Every row belongs to one group in each of 4 separate groupings. Each group adds its own fixed numbers to the row, and there is some noise. The rows also spread widely along 15 directions, which tell nothing about the answers.
In the rows, 128 means zero.
Some rows, each with its group in each grouping after it:
[114 108 140  81 168 175 168 201 113 168 142 136 101 122  76  88 142 125
 118 166 134 160 136 130  77]
Q J558 (1) (2)
[153 132 111 157  87 183  88 112 163 153 122 147 123 154 118 140 176 153
  99 102 114 185 133 136 159]
Q J986 (3) (2)
[ 99 135 144  99 172 131 137 167 166 101 107 148 172 124 120 166 117 109
 151 124 164  71 124 110 110]
U J558 (2) (0)
[ 61  80 158 127 209 126 128 138 153 163 127  97 145 138  87  65 102 142
 142 168 155 133  63 100 150]
N J52 (2) (3)
[155 121 167  75 123 177 166 117 135 136  96 120  57  95  83 115 171 152
 111 110 144 155  41 130 108]
E J85 (0) (0)
[ 93 111 161  81 221 100 142 114 118  86 144  85 132 127 117  90 153 149
  84 145 145 168 114 152 143]
N J52 (1) (3)
[ 83 108 136  93 167 137 131 104 119 159 121 146  86 125 119 115 137  96
 146 181 157  91 124 107  96]
W J986 (3) (1)
[110 121 147 151 164 166 128 150 127 137  91 115 143 151 114 133  86 162
 151 156 162 115  85  88 116]
U J85 (0) (1)
[163 110 100  93 145  98 179  73 133 108 145 124  96 114 113 109 159 155
 112 150 150 153  55  90 103]
W J986 (3) (3)
[105 115 166 156 116 133 108 197 169 123  98 122 111 138  58 111 170 186
 108  98 106 144 137 104 114]
E J986 (1) (0)
[ 93 124 170 139 152 120 133 172 158 140 146 137 119 136  53 111 161 113
 105 119 111 136  85 118 100]
E J558 (1) (2)
[127 137  91 102 118 105 182  99  55  91 144 157 113 101 135 102 158 126
  52 161 128 159 140 186 161]
W J986 (0) (2)
[117 117  92 151 169 165 143 168 138 106 102 145 174 150  86 111 149 107
 116 124  94  91 155 107 137]
N J52 (0) (3)
[135 124 114  88 120 146 158 136 148 103  84 154 118  80 101 119 165 174
 115 107 153 132 111 130 161]
E J986 (1) (2)
[ 74 146 107 125 104  93 126 144  78 152 153 162 133 121 144 101 128  83
 108 166 117 148 169 176 143]
U J85 (2) (3)
[ 62 129 147 123 133  79  98 124 154 125 159 163 136 130 136 140 111 126
 147 159 177 175 128 116 124]
W J986 (3) (2)
[131 127 150 127 139 161  89 174 124 128  88 100 112 122  93 140 149 155
  84 121 127 109 145 103  95]
N J558 (0) (3)
[170  87  77 122 137 163 186 160 152 151 145 154 165 150  99  90 145 150
 128 151 114 160 116  96 137]
W J85 (0) (3)
[119 149 110 126 127 151 105 129 107 161  77 114  58  96  95 111 157  89
 120 124 106  77  91  93  86]
W J85 (1) (2)
[ 74 129 160 137 180 110 134 108 140 134 119 102 116 138  88  93 116 124
 143 148 147 130  39  91 111]
W J558 (0) (3)
[101 123  92 166  98 140 124  64 142 111 108 148 122 134 121 109 115 171
 121 148 153 138  82 125 201]
Q J52 (1) (0)
[149 147  97 128  94 123 127 131 175 134 151 160 157 121 139 151 121 131
 129 123 145 179  95 111 158]
N J558 (0) (1)
[ 87 133 130  83 156 149 114 125  73 126 143 137  83  96 127 109 121  99
  86 197 153 171 118 138  90]
U J558 (1) (3)
[152 151 108 132 127 121 128 116 143 118  98 105 132 154 128 146 144 181
 142 115 140 122 146  93 108]
N J558 (3) (3)
[184  73 140  91 148 165 193 172 146 171 145 133 134 125  76 114 151 181
  77 155 143 118  90 121 131]
E J558 (3) (1)
[192 142 124 104 100 180 188 177 126 158 123 149 143 134 105 164 122 135
 136 107 131 118 100 131  91]
N J52 (1) (3)
[143 104 102 127 119 144 129 130 153 144 146 147 107 114  82 114 158 139
  78 146 134 143  88 105 129]
Q J558 (3) (2)
[101 103 187 106 177 136 113 123 156 147 165 134 113 116  90 133 137  79
  85 144 148 132  28 131 127]
E J52 (0) (1)
[ 72 125 146 119 141 120  94 189 132 125 131 152 137 111  87 121 167  90
  76 132 107 112 166 146 117]
U J558 (2) (3)
[ 52 158 161 124 100 129  76 123 157 186 125 154 110 113 130 122 124  99
 142 131 146 151 112 157 173]
E J558 (1) (1)
[ 83 173 178 132 172 144  60 139 107 121 112  79 146 114 149 141  88 114
  77 125 147 162  69 153 146]
N J558 (1) (3)
[ 98 130 143 121 150 154 138  96 113 142  95 119 101 126 113  90 150 140
 114 140 129 124  87 152 172]
E J85 (1) (1)
[ 99 110 185 143 171 149 120 184 120  90 112 124 180 158  93 146 130 176
  76 125 138 107 155 159 140]
U J52 (1) (3)
[ 92 141 169 148 101 120 142 140 117 134  92 142 142 159 111 140 136 179
 135 112 141  96 153 162 146]
U J986 (1) (3)
[152 101 133  74 139 101 163 176 115 135 146 140 113 118 106 150 151 135
 114 151 150  85 162 104  46]
N J986 (2) (3)
[ 93 140 146 101 146 155 143 122  88 164 142 153 106 103 121 120 116  57
  94 162 135 109  74 175 142]
E J52 (1) (1)
[112 151 106 163 145  98 129 126 138 111  86 104 114 144 110 116 140 139
 151 115 112  85 107  73  99]
U J986 (1) (0)

New rows. What belongs after each?
[ 94  73 131 128 138 120 150 154 148 167 156 168 157 128  94 102 131 115
  98 169 142  75 101 141 175]
Q J85 (2) (1)
[117 136 174  96 163 166 121 145 153 122  90 136 141 117 109 170 133 106
 128  97 161  74  78 127 104]
Q J986 (3) (3)
[122 150 185 106 152 155 169 139 119 117 121 122 143 179 142 164 107 161
 169 125 175 156 134 152  92]
Q J986 (0) (0)
[144 133 162  84 124 131 156 105 145 128 127 122 122 116 125 150 120 176
 126 125 185 150  62 133 130]
N J558 (1) (3)
[113 157 131 127 153 113 171 145 113  92 147 149 170 134 113 140 139  96
  82 118 124 102 108 174 142]
Q J558 (1) (2)
[147 103  92  80 132 112 218 133 122 107 142 150 111  94 100  91 131 172
 113 174 162 164  87 108 124]
U J558 (0) (0)
[ 97 149  77 145 154 155 108 153 133 132  81 123 125 106 102  92 119  93
 147 127 103 116 100  77 122]
N J52 (1) (3)
[ 91 147 184  85 197 159 114 158 123 142  93  98 103 116  98 132 129  92
 132 129 143 102  85 109  60]
W J558 (3) (3)
[120 125 140  95 188 162  96 107 108 130 116  99  93 122 126 136 129  99
 111 160 152 120  96  96  77]
W J52 (0) (3)
[110 166 150 122 103 189 100 156 105 130  64 150 152  90 139 169 112 109
  89  93 144  78 110 187 185]
N J85 (1) (2)
[ 86 132 179 112 123 199 126 127  83 174  98 125  60 104  89  89 128 141
  96 155 140 172  73 176 148]
E J52 (1) (1)
[153 149 113 116 139 144 165 159 130 132  99 101  90 128  77  92 177 162
 131 105 104 175 123 100  88]
N J558 (0) (2)
[104 145 123 115 103 155 103 146 141 150  98 153  95  80  99 109 155  92
 116 109 116 162  80 121 129]
U J986 (0) (3)
[140  86  99 123 139 165 182 165  95  86 159 165 136 127  79 102 117 168
  75 190 144 196 113 119 110]
Q J52 (0) (3)
[118  86 113 111 132 119 176 151 171 126 131 179 161 115  93 114 136 157
 135 141 161 123 107 107 159]
W J986 (0) (2)
[128  93 148 125  99 150 172  60 146 162 148 179 104 141  99 143 122 143
 138 165 182 118  39 134 154]
U J52 (0) (1)
[ 86 150 130  91 131  92 122 135 142  98  99 147 132 118 144 153 122 143
 180 128 172 101 173 110 107]
N J85 (1) (3)
[ 84  70 165 142 138  92 102  78 121 163 157 126 111 157 111 128 131 165
  88 187 177  83 126 139 153]
W J52 (2) (2)
[ 74 129  86 124 142  98 129  86 150  92 101 156 108 121 108 100 158 118
 170 146 137 122 126  79 114]
W J986 (2) (3)
[140  95 173 125 132 204 141 142 166 170 142 152 136 145  90 144 122 130
 105 143 153 144  46 129 134]
U J558 (0) (0)
[158 161  91 120 125 131 132 129 141  63 133 147 183 126 165 166 119 183
  98 130 159 198 144 132 165]
E J558 (3) (1)
[ 87 126 151  94  98  77 153 174 136 174 187 170 161 142 148 124 100 135
 160 156 165 185 166 163 137]
N J85 (1) (3)
[101 142 160  97 135  97 130 132 146 177 130 105 131 115 135 103 126 161
 134 112 161 169 102 167 185]
E J52 (1) (2)
[152 175 102 111 142 193 100  81 137 112  88 135 139 125 167 178 141  99
 132  96 150 136 113 141 152]
U J52 (0) (2)
[174 160 110  49 133 118 211 114  82 122 151 115 111 117 153 117 141 164
 115 146 159 202 124 168 104]
Q J558 (3) (3)
[132 151 150 135  74 125  87 162 162 155 115 136 103 107 108 144 154 159
 107  93 125 179 109 124 131]
E J986 (3) (1)
[116 167  52 114 137 193 100  97 148 135  86 126 148 106 183 109  95 122
 155 141 154 170 112 116 196]
Q J558 (1) (0)
[134 120 101 108 129 137 172  90 100 133 151 150 110 140 128 120 121 146
 125 190 160 147 107 120 108]
U J558 (1) (3)
[ 52 140 168  87 197 115 109 130 166 114 120 146 158 142 146 156 101  91
 199 139 191 115 125 107  92]
Q J986 (3) (3)
[ 96 122 160  95 147 138 151 117 183 158 117 150 135 137 102 122 153 133
 154 117 160 106 101 144 162]
Q J558 (3) (1)
[128 126 171 134 129 158 140 160 113  96 118 149 153 145  95 171 135 160
  74 130 142  98 128 154 115]
U J558 (1) (3)
[119 162 139 111 113 118  88 145  84 150 123 110  92 119 143 146 148 139
  79 137 135 126 187 157 109]
E J558 (1) (2)
[177  99 105 102 178 188 133 142 163 135 133 130 154 111 119 158 108 103
  90 155 154  89  44  72 107]
W J558 (3) (0)
[ 87 167 116 152 128  84 127 111 127  73 131 137 171 128 149 135 102 129
 105 132 143 148 103 142 176]
W J558 (0) (0)
[113  82 129  95 158  89 149 122 154 167 188 149 152 164 126 117 153 136
 117 179 154 118 170 130 131]
U J558 (3) (3)
[102 110 126  96 172 119 183 174 128  70 101 162 172 109 112 137 116 137
 121 144 159  63 147 122 129]
N J986 (3) (0)
[ 83 153 129  82 132 107  87  86 127 129 132 147 100 107 175 154 125  89
 146 155 171 123 144 135 129]
N J85 (1) (1)
[ 75 135 167 141 133  92 133 186 147 166 122 132 118 112  62 109 113 104
 141 118 125 102  57 104  97]
E J52 (3) (3)
[104 113 111 119 148  99 221 129  65  76 150 162 131 121  82  89 143 152
  70 185 137 129 120 165 135]
E J558 (2) (2)
[101  95 144 124 138 152 205 147 128 205 140 159 120 140  66  78 119 116
 155 166 135 115  54 137 136]
U J52 (2) (1)
[126 122 128  64 166 144 122  93 105 166 157 127  98 127 170 139 111  98
 141 187 178 160 120 117  80]
N J986 (3) (3)
[142  90 133  93 169 211 109 145 116 212 117 111 127 123 141 110 128 119
  87 169 139 103 115 144 162]
U J85 (1) (1)
[ 90 109 172 137 170 139 149 154  70 132 129 118 109 121  78 113  96 122
  75 184 142  96  60 136 101]
W J52 (2) (1)
[124 134 120 140 179 112 146 128 154  71 109 115 168 177 116 147 138 188
 157 132 156 118 159  86 101]
W J558 (2) (2)
[102 133 163 113 141  86 133 101 150 154 119 112 110 139 123 147 132 110
 148 112 162  42  97 130 124]
Q J52 (0) (0)
[133 118 124 113  99 160 148 189 111 170 111 142 142 128 120 108 122 183
 119 142 137 168 173 145 142]
N J986 (3) (3)
[ 72 152 149 148 164 106 124 129 131 114 141 131 140 151 119 126  97 127
 157 144 155 174  92 119 113]
U J52 (1) (2)
[ 96 143  96 111  99 111 142 148 122 165 129 171 158 103 143 120 115 114
 136 136 150 120 155 171 189]
E J52 (2) (2)
[133 149 126 132 191 115 144 200 109 157 144  80 152 143 106  97 138 102
  85 124  87 124 126 127 101]
N J558 (1) (2)
[115 136 176  78  98 106 188 179 135 150 132 159 157 110 119 138 124 159
 132 102 166 129 117 189 153]
Q J986 (1) (3)
[ 63 129 128  97 134 120 115  72 121 142 148 157 100 130 142 109 151  85
 122 172 146 137 149 165 152]
W J558 (2) (0)
[126 135 150  53 142 160 146 148 116 157 159 155 162 111 160 148 117  95
 112 136 164 173 131 200 152]
N J52 (2) (3)
[112 137  76 126 173 168 131  93 134 136 100 129 156 130 143 107 111  91
 149 140 141 108  86 114 168]
Q J52 (0) (3)
[140 116  84 127 148 136 126 140 184  87 124 149 168 109 125 146 110 129
 131 129 158 126  68  70 135]
Q J986 (2) (0)
[133 164  88 105 106  98 137 181 126 162  88 103  65  64  96 102 125 118
 136 121 124  93  86  65  69]
Q J558 (3) (0)
[104 100 166  88 191 220  61  98 120 139 114  99  72 107 116 111 161 108
  42 167 140 157  89 142 136]
U J558 (1) (0)
[160 122  96 104 158 125 114 169 164 112 126 112 136  98 103 122 162 142
  81 121 120 149 108  77 104]
U J558 (3) (3)
[121 113 159  92 134 180 122 136  76 177 121 129 131 115 148 138 108 114
  71 163 154  90 117 186 157]
N J85 (1) (3)
[118 105 130  97 156 155 157  83  83 130 140 121 119 149 153 123  74 195
 136 207 210 167 110 136 129]
Q J52 (1) (3)
[114 151 117 164 103 146  92  81 144  67 112 159 117 129 118 148 140 148
 104 130 135 185  79 110 147]
W J85 (3) (1)
[162 131  84  81 156 162 179 132  93 120 148 139 166 140 161 118 119 149
 111 164 145 194 165 157 140]
W J52 (3) (3)
[118  96 143  69 145 115 178 113 155 153 194 154 155 138 146 109 129 137
 120 156 175 192 119 183 186]
Q J52 (0) (0)
[ 97 187 158 110 134 107 118  66 124 167 119  75  90 153 159 105 161 122
 136 100 126 151 121 184 156]
Q J558 (1) (0)
[131  75  98  78 197 156 133 207 133 116 150 143 109  81  67  97 162 101
  52 186 121 115 135  77  72]
Q J558 (3) (1)
[115 149 151 131 126 107 129 129 119  72 115 132 110 116  95 136 163 140
  87 106 124 153  94 129 107]
E J986 (0) (3)
[112 156 132 122  98 147 120 101 104 174 150 150  69 130 117 127 130 103
 127 162 141 186  95 131  87]
W J558 (3) (2)
[134 148  88 101 109 182 161 140 121 130 100 175  88  91  81 124 150  78
 132 134 114 106  92 103  81]
N J558 (1) (3)
[ 75 141 195 129 103 121 170 119  69 117 130 149  98 155 110 119 140 158
 102 147 144 171 142 209 135]
U J986 (0) (0)
[ 84 116 172 101 179 140 132 158 112 155 112 113 153  95 129 131  56 133
 105 172 190  76  56 134 158]
N J558 (1) (1)
[ 78 171 124 100 116 108 142 128 109  82 108 159 113 102 133 120 127 135
 157 135 153 188 129 139 115]
U J85 (1) (3)
[119 115  99 123 137 132  60 116 145 108 119 123  94  97 130 142 139 118
  90 153 150 122 109  77 105]
Q J986 (2) (0)
[100 114 174 119 118  97 131 167 154 198 142 131 138 112 105 135  75 150
 139 151 185 114  45 104 119]
U J558 (3) (3)
[139 115 147  97 190 137 189 127 109 122 154 121 165 175 141 134 115 141
 140 160 161 150 124 135 100]
N J986 (0) (3)
[ 83 141 151  87  97 118 151 136 140 187 164 175 138 114 132 114 123 102
 151 128 158 193 119 199 179]
N J52 (2) (2)
[161 121 148  73 146 172 120 172 112 187 148 117  85 124 119 132 187  95
  71 131 107 129 165 155  83]
Q J986 (1) (1)
[ 58 129 131 135 187 113 133  90 122  86 132 149 137 157 105 104 174  83
 111 147 109 104 153 158 154]
W J52 (2) (1)
[ 79 154 127 110 121  75  85  86 133 154 156 122  78 128 153 117 144  88
 140 144 138 167 141 128 119]
W J52 (0) (0)
[134 111 160  83 122 132 150 106 129 171 181 167 114 151 135 159 151 107
 116 155 161 134 140 172 123]
U J52 (0) (1)
[157 148 125 119  67 138 139 176  65 166 111 111  75 103 100 118 139 183
  65 139 123 147 143 149  95]
Q J558 (3) (3)
[111 142 133  82 140 145  90 213 135  94 110 147 124  62  96 149 148  98
  72 119 127 125 140 112  85]
W J558 (1) (3)
[113 117 140 105  77  74 145  92 136 143 179 170  85 120 112 144 139 152
 121 153 181 149 109 143 121]
Q J52 (1) (2)
[138 120 115 100 111 166 123 111 104 189 117 123  87 109 138 112 115 156
 109 167 158 154 116 138 156]
N J52 (3) (1)
[ 92 171 140 119 152  88 128 138  79 182 140  89 109 139 139  89 137  89
 114 131 101 150 137 170 117]
U J52 (3) (3)
[ 79 129 190  83 127  92 133 198 104 190 132  97  73 100 101  69 149 143
 105 135 123 171 135 167 115]
U J85 (1) (0)
[121 146 109 113  95 100 131 122 175  97 150 178 157  93 128 152 123 140
 117 119 165 174  82 126 167]
W J558 (1) (2)
[137  86 122  77 182 193 152 115 199 113 136 170 135 150 100 137 153 152
 165 166 173 167 123  74 101]
W J558 (3) (1)
[124  85 181  91 121 143 153 132 133 146 142 141 102 143 111 133 132 195
 120 165 182 147 126 142 121]
E J85 (1) (0)
[139  97 126  87 120 153 191 130 165 120 163 204 133 149  95 148 152 143
 156 156 159 147 142 123 108]
W J52 (1) (1)
[121 117  80 133 144 115  65 121 155 107 111  92  92  97 110  85 164 185
  87 133 128 196 133  78 154]
N J52 (1) (2)
[ 69  83 165 116 201 134 148 132 110 106 131 130 124 133  80  92 138 121
  92 173 148 107  93 128 115]
Q J986 (0) (3)
[134  86 114  98 161 166 146  63 106 107 147 145 107 137 136 131 133 123
  96 197 167 125  99 126 127]
N J85 (2) (0)
[114 113 109 131 117 159 130 140 123 145 104 158 102  97  74 104 170 109
  77 127 107  91 110 141 157]
U J52 (1) (2)
[106 133 165 136 139 160  88 145 145 191 123  99 106 126 115 126  97 108
 125 129 140 133  56 116 125]
N J52 (1) (0)
[131 124 159 147 141 202  64 132 149 203 101 111 126 153 131 159 120 124
 122 125 145 102  98 115 131]
E J986 (1) (2)
[ 88 154 125 124 124 160 146 160 130  80  65 165 105  72  55 125 128 114
 124 117 138  96  55  98  96]
Q J558 (3) (3)
[ 55 140  89 147 168 105 164 138 132 104 118 149 161 134  92  59 141 100
 139 142  98 127 125 125 163]
N J558 (1) (3)
[101 147  77 130 124 128 103 127 111 113 107 133 132 111 151  96 134 148
 114 141 133 192 173 132 176]
N J986 (0) (2)
[ 83 114 155  69 176 183 132  84 112 159 147 151 123 134 145 117 122 100
 121 189 178 165 110 170 147]
E J558 (3) (3)
[ 96  85 140 115 111 100 116 155 123 183 169 143 106 104  93  90 145 131
  59 175 136 142 117 139 147]
U J558 (0) (3)
[128 154 153  90 124 170 189 136  71 172 136 139 135 150 136 122 136 115
 108 139 127 137 150 217 141]
N J558 (1) (3)
[161 127 133 105 140 107 164 154 118 173 134  92 100 113  87  95 181 133
  53 117  98  91  95 147 131]
Q J558 (3) (1)
